The same things were measured in two ways. Each way mixes the same 11 hidden numbers, adds some noise and spreads widely along 6 directions of its own, which tell nothing about the thing.
(in the rows, 128 means zero)
Some things both ways: the first way, then the second way.
[141 109 144 122 134 151 125 159  95  99 114 130 121 123 150 141 124 119
 146 136 116  90 148 138 108  86 126 101 117]
[ 93 113 129 128 110  99 105 110 125 117  68 136 102 105 160 134 117 156
  94 117 131 135 119 143 137 169 134]

[116 163 145 151 144 146  88 163 130 134  97 170  98 117 147 197 137 133
 163 122 120 118 165 145  75  88  84 108  96]
[112 143 111 146 101 117 125 146 143 114 122  77 130 121 157 119 138  81
  89 138 119 149 118 148 105 150 120]

[121 134 133 155 147 140 111 122  90 131  68  97 159 142 112 118 133 127
 118 178 109 133 185  84 133 128 111 127 141]
[ 82 120 118 138  96  92 135 149 125 115 120 117  87 122 114 181  87 169
 147 133 121 107 133  99 128 155 158]

[131 186 115 179 130 139  54 111 159  89  76 133 122  63 119 146 135 161
 181 134  96 150 170 153 129 120 113 101  91]
[ 83 175 179 192 114 134 116 160 104 124 118 102 115  99  86 138 123  87
 113 105 118 136  87  92 107 108 104]

[133 109 126 109 100 133 162 128  91  89  86  73 120 103  63 100 136 118
 129 137 185 162 217 155 187 109 131 120 131]
[105  93 104 142 141 113 128 130 113 120 130 156 178 108  94 141 138 110
 149 137 121 155 153  49 115  82 159]

[155 123 111 161 158 100 142 102 124 101 125 107 142 123 105 120 125 112
 106 149 131 105 168 152 168 127 112 144 127]
[138 122 137 100 155 153 141 140 160 123 110 176 139 130  80  96 127 160
 130 185 137 152 145 118 139  75 129]

[105 104  93 199 169 115  85 127 163 156 148 153 154 174 155 182 168 118
  51 165  77  62 146  80  93 158  90 135 170]
[158 104  92 180 159  90 108 143 195 131 195 152 176 112 147 133 118 124
 143 148 148  95 119 117 115 161 126]

[ 93 122  66 169 149 116  70 105 115 105 110 121 133 127 172 174 129 102
 104 127  57  69 134 152 140 123 128 157 136]
[145 113  89 118 140 125 131 149 165 143 105 144 182 111 111 103 138 134
 108 150 130 138 163 125 126 119 137]

[135 143  49 143 148 135  88 130 147  92 157  88 144 125 140 170 156 137
 144 128  84  95 179 163 153 118  87 118 148]
[152 134 129 111 103  99 113  95  98  93 170  98 136 140 119 158 106  87
 123 193  96  94 153 155  88 104  63]

[ 81 161 128 135 138 176  99 135 124 112 128 135  92 115 130 146 142 101
 126  98  83  61  75 146 130 156 160 145 120]
[154  82  80 130 185  91 129 172 133 152 121 129 146 155 117 112 135 123
 133 166 164 151 129  98 126 120 185]

[104 153  86 176 154 114  70 118 149 115  82 144 134 108 148 188 133 106
 118 145 104 114 149 147  99 125  78 142 129]
[141 159 128 144 122 116 140 145 160 120 159 113 156  94  76 161 131 112
 111 147 104  87 135 130 106 122  92]

[129 167 118 143 126 139  64 138 132  95 105 133 147  94 161 130 132 145
 166 121  49  84  68 150 151 126 173 129 111]
[100 183 176 169 121 142  97 173  93 144  63 116  98 102 114 125 120 132
 107  84 107 122  92 136 131 141 107]

[ 93 119 127 146 113 145 130 153 158 100  73 127 116  88 108 127 118 125
 108 112 176 158 156 157 104 104 115 123 127]
[104 140 178  95 149 177 162 126 121 128  77 133 119 152 106 133 128 147
  80 119 125 154 106 126 121 107  75]

[111 164 132 128 122 194 125 132 152  82 117 156  63  71 126 133 145  93
 133 102 105  73  82 148 127 137 162 138 104]
[ 88 106 154 138 144  41 141 121 122  76 169  67  69 147  43 214 126 133
  80 196 238  99  61 104  92 129 176]

[118  86 107  82 101 191 171 213 146 116 128 109 125 104  91 135 165  86
 130 140 141 111 152 129 159 100 120 133 149]
[176 108 145 156 157  98  94  82 138  98 179 160 224  94 104 165 134  45
 127 149  56  73 198 116  92 123  53]

[110 139 148 108 143 171  75 178 121 106 102 142 106 121 128 186 138  93
 190 155 133 100 156 138  87 106  83 100 121]
[139 180  67 155 169  65 131 126 137 125 147  73 151 105 103 202 113  94
 126 101 129 133 118  92  89 133 111]

[125  79 129 107 134 141 190 195 114 163 113  83 160 169  98 124 172  95
  86 177 158 135 160  99 166 115 118 174 179]
[134  91 128  91 157 119 112 101 141  64 165 165 158 139 136 177 161 138
 131 177 110 108 146 121 111 113 122]

[ 82 149 151 105 121 125 114 163  68 148  77 119 108 149 124 176 139 123
 132 114 184 146 161 163 100 114 109 129 124]
[153 120  54  81 110 137 157 164 136 136 132  77 174 143 144 144 131 121
 141 183  53 106 181 128  91  93 106]

[ 88 124 136  76 104 178  94 188  82 128  98 109 128 135 139 146 151 155
 155 123 117 144 114 122 133 119 159 120 140]
[112 155 113  98 117 136 123 111  84 114 102 118 123 134 139 161 102 158
 123 121 102 123 125 133 108 114  80]

[119 130  83 161 171 114 116 112 129 135 150  88 179 173 123 117 139 137
  92 138  75  97 158 116 188 148 121 165 162]
[126 161 111 182 145  93 115 153  98 152 129 143 143  81  67 125 114 122
 151 116 137 138 111  80 128  88 145]

[144 171 155 128 107 156 147 129 111 112  95 163  80  75 134 138 158 142
 123 115 125 122  99 135 130 117 168 134  91]
[102 134 199 137  63 166 124 150 144  93 126 135 132 101  66 114 103 137
  93 191  97  56 171 145 123 121 106]

[127  79 108 154 149 140 118 125 132  92 115  93 162 131  97  95 118  92
 111 165 108  84 180 108 157 129 116 114 151]
[133 104  98 201 183  48  96 132 161 153 159 166 183  79  81 173 119 127
 171 110 170 125 106  48 114 115 150]

[ 87 161 128 172 184 204  97 176 155 152 112 132 122 147 153 157 125 120
 145 126  53  88 144 101  82  97  95 147 118]
[147 135 127 129 139  84 131 130 138 126 140  94 140 113  68 158 137 117
 105 191 139  91 108 136  89  84  98]

[113 116 140  90 121 141 125 165  97 128  91 101 117 140  99 161 167 114
 137 172 187 174 159 133 138 139 108 139 152]
[127 154  82  77 155 143 159 126 136  89 164 122 153 159 113 194 111 145
 149 148 112 151 160  84  94  88 103]

[145 132 142 132 125 187 161 187 114 135  96  88 127 117 103 128 178 134
 132 170 135 145 173  93 125 101 120 117 139]
[103  88 127 178 145 102 113 131 104 120 151 168 158 106 128 171 126 125
 165 105  89  97 134  57 124 137 145]

[ 95  99 120  70  81  94 134 139 120  97  91 135 143 112 112 119 134 133
  83 102 212 166 106 167 162 147 151 135 162]
[114 161 128 117 122 174 136 145 102 132 118 161 132 144 146 124 110 149
 125  73 113 162 128 131 141 150  89]

[100  88  96  89  88 165 171 196 139 140  90 113 151 113 100 124 164 106
 100 142 133 147 163 104 179  95 128 165 159]
[135  87 123 121 139 105 128 103 138  76 204 152 181 129 117 170 168 102
 111 160 136 107 137 119 105 130 115]

[105 142 106 186 165 126  73 119 151 137 101 126 144 136 144 167 146 149
  92 166 101 143 129 107 100 153 105 144 146]
[105  75 147 101 116 138 109 124 149  80 163 163  95 180 201 134 145 157
 134 166 155 159  98 156 131 164 132]

[ 80 130 120 148 141 136 119 102 161 113 104 139 131 145  98 118 129 119
  57 110 175 123 176 112 108 153  91 133 165]
[116  94 115 134 113  85 128 141 127 106 185 107 102 169 133 154 101 130
 132 169 185 128 111 125 112 166 149]

[118 138  95 103  41 124 119 123  99  68  81 139  90  33 127 151 159 146
 112  91 155 135 118 188 158 125 176 100 107]
[138  77 135  79 108 194 164 142 140 127 119 168 166 165 140  86 111 154
 109 173  87 107 193 142 135 128  94]

Other things, the second way, with their names:
J76: [ 96 112 104 190  97  79  98 165 112 129 143 113 142 106 126 131 129  79
 134 101 156 163 136  92 125 180 189]
J378: [107 107 106  67 132 142 154 111 121 117  73 123  94 180 157 108  91 135
 124 167 130 209 160 114 132 113 132]
J839: [124 119 188 149 148 144  97 108 168 110  92 186 166  91 117 105 139 115
  85 123 113 122 145 137 138 149  92]
J947: [101 102 112 140  87  77 125 109  69 128 124  99 125 130 118 135 118  72
 134 151 133 171 127  95 106  98 129]
J304: [127 116  97  93 166 119 146 110 134 116 120 162 113 154 148 102 157 150
  97 139 200 214  81 145 147 129 147]
J48: [138 136  80  69 154 112 164 130 115 118 110 125  73 166 129 123 117 173
 110 167 162 168 118 151 146 131 155]
J415: [142 133 113  75 177 161 172 140 129 127 120 129 123 179  95 122 114 127
 140 185 123 187 143  90 117  50 112]
J347: [128 135 177 152 116 145  92 116  96 130 100 146 179  98  92 111 109  78
 136 149  72 122 165 100 101  64  64]
J633: [ 80 115 168 107 132 122 116 100 111  70  96  91  95 154 125 174 108 141
  77 164 151 118 109 119  95 127 117]
J937: [ 96 146 110 106 141  92 139 107  97 103 111 105  91 139  88 156 117 150
 111 160 194 177  80 102 111  78 142]
J42: [137 185 102 167 148 117  89 153  95 133 110 119 173  90  92 123  97 100
 118  95 122 127 162  99 111 121 122]
J523: [165 129 120  79 166 142 143 112 181 111 134 163 164 144 123 144 129 148
 104 151 122 132 157 161 124 134  73]
J705: [108 108  93 162 128 103 121 158 154 114 173 105 151 139 127 176  79 123
 170 149 131 116 151  54  93 130 148]
J905: [165 117  85 172 185 120 124 153 156 153 197 190 203 108 126 141 141 133
 194 115 110 124 115  74 119  97 110]
J771: [169 141  47 109 155 106 164 144 129 141 169 149 164 120 113 142 136 132
 158 136 101 144 149 114 131 106 126]
J56: [172 132 127 126 150 135 147 171 153 138 154 112 146 132  83 110 140 114
 122 221 100  88 125 138 106  68 105]
J5: [ 81 134 136 162 110 130 133 155 126 127  81  77 156 109 101 145 101  74
 107 109  92 146 173  63  96 128 126]
J651: [114 102 147  85 167 134 113  70 144  86  95 186  95 170 176 107 115 171
  86 137 196 192 100 158 148 162 113]
J188: [139 119  84 146 151 165 164 174 158 160 156 151 203 112 129 134 140 137
 158 119  66 113 137  72 109  88 102]
J653: [126 124 146 147 119 153  94 140 170  87 158 141 186 119 105 123 101  94
 138 176 104 115 194  96  97 110 108]
J233: [ 84 125 134 144 129 137 108 116 148 105  78 171 114 116 167  89 108 154
  87  85 172 183 123 125 162 199 157]
J134: [130 131 143 114 133 129 116 106 158  76 164 102 176 125  83 164 122 121
  93 205 151  89 131 119  68  71  75]
J535: [151 173  92 205 162  83 114 176 134 172 149 131 164  76  71 154  85 125
 159  91 117  92 129  79 121 129 122]
J61: [177 119 136 155 201 110 112 117 129 140 164 193 173 120  98 129 132 126
 137 131 143 112 105 118 127 112  89]
J460: [154 110 131 189 130 112  71 177 134 132 161 163 185  96 128 128 118  99
 173 136  65  60 181 106 125 152 134]
J925: [116  94 106 142 103 120 130 176 119 118 168  92 155 149 132 149 117  89
 151 163  92 113 174  88  97 131 147]
J968: [ 86 139 134 165  91  89  93  94 103  98 107 111 127  89 144 131 128  76
  85  98 136 161 125 127 123 170 125]
J83: [ 94 133 132  71 151 165 166 133 128 107  93  97 113 181 115 154 113 152
  89 143 163 174 118 101  99 102 112]
J37: [167 123 131  99 142 122 146 119 107 110 176  87 159 157  81 157 125  86
 118 219 104  86 143 129  71  59  62]
J226: [115 136  78 129 117 121 159 181 138 146 113  97 128 131 138 134 128 126
 115 106 115 149 142 118 129 171 155]
J373: [ 46 130 218 131  82 145 105 113  78  84  57 119  77 124 121 150 116 109
  96 120  93 141 131 114 123 134 110]
J213: [102  92  85 113  90 134 153 158 144 127 116  99 141 136 167 132 131 137
 123 150  89 125 151 117 116 145 145]
J920: [145 102 111 143 154 102 119 173 151 114 193 124 161 139  82 162 123 145
 146 190 161  78 131  96  98 111 157]
J721: [126 132  80 112  71 105 179 172 101 137 190  62 109 153 104 175 111 136
 141 182 115  84 115 135  93 110 109]
J409: [121 126 154 101 138 155 157  95 118 108 105 145 168 112  85 155 121 127
  93 142  72  95 170 107 109  93  64]
J698: [112 131  78 141 143 143 121 163 119 159  96 120 138 153 185  96 106 122
 147  94 139 211 114  90 122 131 132]
J153: [113 168 142  83 120 144 151 117  82 128  66 129  62 139 130 107 137 154
  87 133 121 175  83 178 148 114  97]
J549: [118 126 176  57 111 179 148 101 151  89  80 185 105 128 123  95 138 191
  68 178 111 122 139 193 155 123  89]
J101: [184 113  69 123 189  71  97  95 136 102 183 157 187 109 122 154 153 118
 140 181 139 114 126 122 104  85 119]
J785: [100 117 139 133 118 137 160 161 124 135 121 127  84 148 105 103 103 155
 119 169 154 136 104 112 139 114 154]
J9: [129 111 120 135  81 143 155 188 170 120 219 120 163 132  85 148 138 151
 152 210 125  70 129 120  94  87 121]
J187: [139 168 115 148 175 143 160 129 165 158 102 186 158  88  94 102 120 142
 111  81 124 164 126 110 153 127 102]
J593: [141 113  91 140 171 129 119 118 131 131 131 206 203  98 142 137 139 136
 143  71  95 139 168  88 142 151 121]
J611: [145 178 140  90 122 134 125  85 145  89 123 150 156  90  61 165  94 183
  77 158 129  57 164 168 111 117  52]
J544: [115 154 180 109 142 123 124 113 104 100 117 159  91 113  54 137 151 176
  95 177 178 116  65 153 134  68 116]
J114: [140 135 168 113 145 175 117 145 131 139  85 166 129 145 131  88 105 148
 116 138 109 136 139 153 138 124  83]
J89: [ 89 135 175 164  97 117  78 105  85 101  85 175 141  61 115 131 150 113
 111  87  88 121 137 125 143 140 117]

Some of these things the first way, each followed by its name:
[106 133 148 136 121 150 141 131 135 125  79 126 135 137  92  90 150  99
  96 139 152 107 157  89 140 136 132 138 153] | J920
[109 165  79 193 142  98  75  89 131 143  78 128 158 119 154 156 152 160
  88 145  66 141 141 112 145 142 127 159 138] | J9
[135 125 113 137 106 164  97 160 133  89 116 157  90  54 158 171 153 120
 154 139  62  86  61 154 139 121 172 124  88] | J839
[104  92 141  66 105 139 142 153 100  92 119 163  92 133 153 154 141  91
  90 109 191  99  90 154 107 126 146 139 155] | J611
[129 114 138 104  54  70 130 146  75 108  73 130 122  75  92 152 162 147
 116 135 205 163 134 183 163 141 155  94 119] | J188
[130 131 126 104 114 192 181 202 156 128 122 102 138 119  79 103 152 126
 143 112 150 130 206 124 151  76 102 115 137] | J37
[110 120 171 104 130 157 158 152  88 116 124 114  90 133  68 126 129 131
 120 122 203 154 177 146 131 136 120 112 117] | J378
[ 81 121 131 127  94 174 104 152 101 125  70 116 103  92 102 126 145 124
 142 126 103 138 147 123 159 119 171 129 108] | J5
[120 155 115 161 135 104 131 140 132 150 139 135 141 131 109 152 159 133
  97 120  97  86 113 144 165 151 134 150 122] | J56
[133 113  90 146 162 177 154 189 194 130 195 120 148 145 152 141 165 115
  83 132  68  60  78 114 135 129 127 160 163] | J61
[ 94 166  92 140 125 215  50 156 127 109 105  80 120  88 131 132 148 176
 196 124  12 132 128 121 169 122 174 119  99] | J347
[ 87  94  92 145 125 136 127 143 135 135 120 100 133 142 131 135 156 118
  77 125 109 120 123 128 160 134 159 171 160] | J83
[126 100  97 103 131 102 142 120 131  99 161 106 149 175 132 116 155  91
  84 111 151  70 145 154 180 135 137 151 185] | J42
[115 134 115 128 104 200  60 169 126 108 105 128  97  86 154 162 175 140
 187 139  40 105 117 116 144 103 174 109 107] | J134
[132  81  56 138 144 132 114 169 152 117 146 121 166 126 174 166 150  95
 111 164  40  62  95 128 166 112 127 166 155] | J523
[ 95 126 116 142 110 107 104 138  72 145  82 123 126 128 140 172 151 141
 102 132 118 131 138 140 134 126 141 135 125] | J213
[ 71 128  92 142 123 138  50 145 122 138 108 163 116  96 157 202 147 144
 113 137  59 113  61 136 132 172 150 152 109] | J187
[100 153 109 124 159 170 143 125 130  83 171  97  65 132 126 156 117 147
 104  66 164 130 142 204 113 126 114 140 120] | J947
[138 114  77 165 150 125  70 131 133 117 153  91 174 148 158 142 152 161
 139 146  33  87 155 123 168 119 137 120 142] | J698
[145 164 129 164 138 175  76 114 135  92  98 129  78  93 125 165 168 125
 170 162 104 124 168 129 117 124 122 110 108] | J653
[114 144  74 134 163 118  90 142 117 138 105 102 169 146 136 183 142 118
 131 160  98 128 177 132 136 121  59 157 153] | J771
[ 69 124  99 132 140 155  78 137 123 125 122 135 104 141 148 182 139 134
 113 108 104 121 131 140 115 132 122 147 134] | J968
[114 145  75 163 152 134  80 152 121 148  90 127 172 127 174 170 142 119
 141 157  18  92 149 103 143  90 109 162 129] | J226
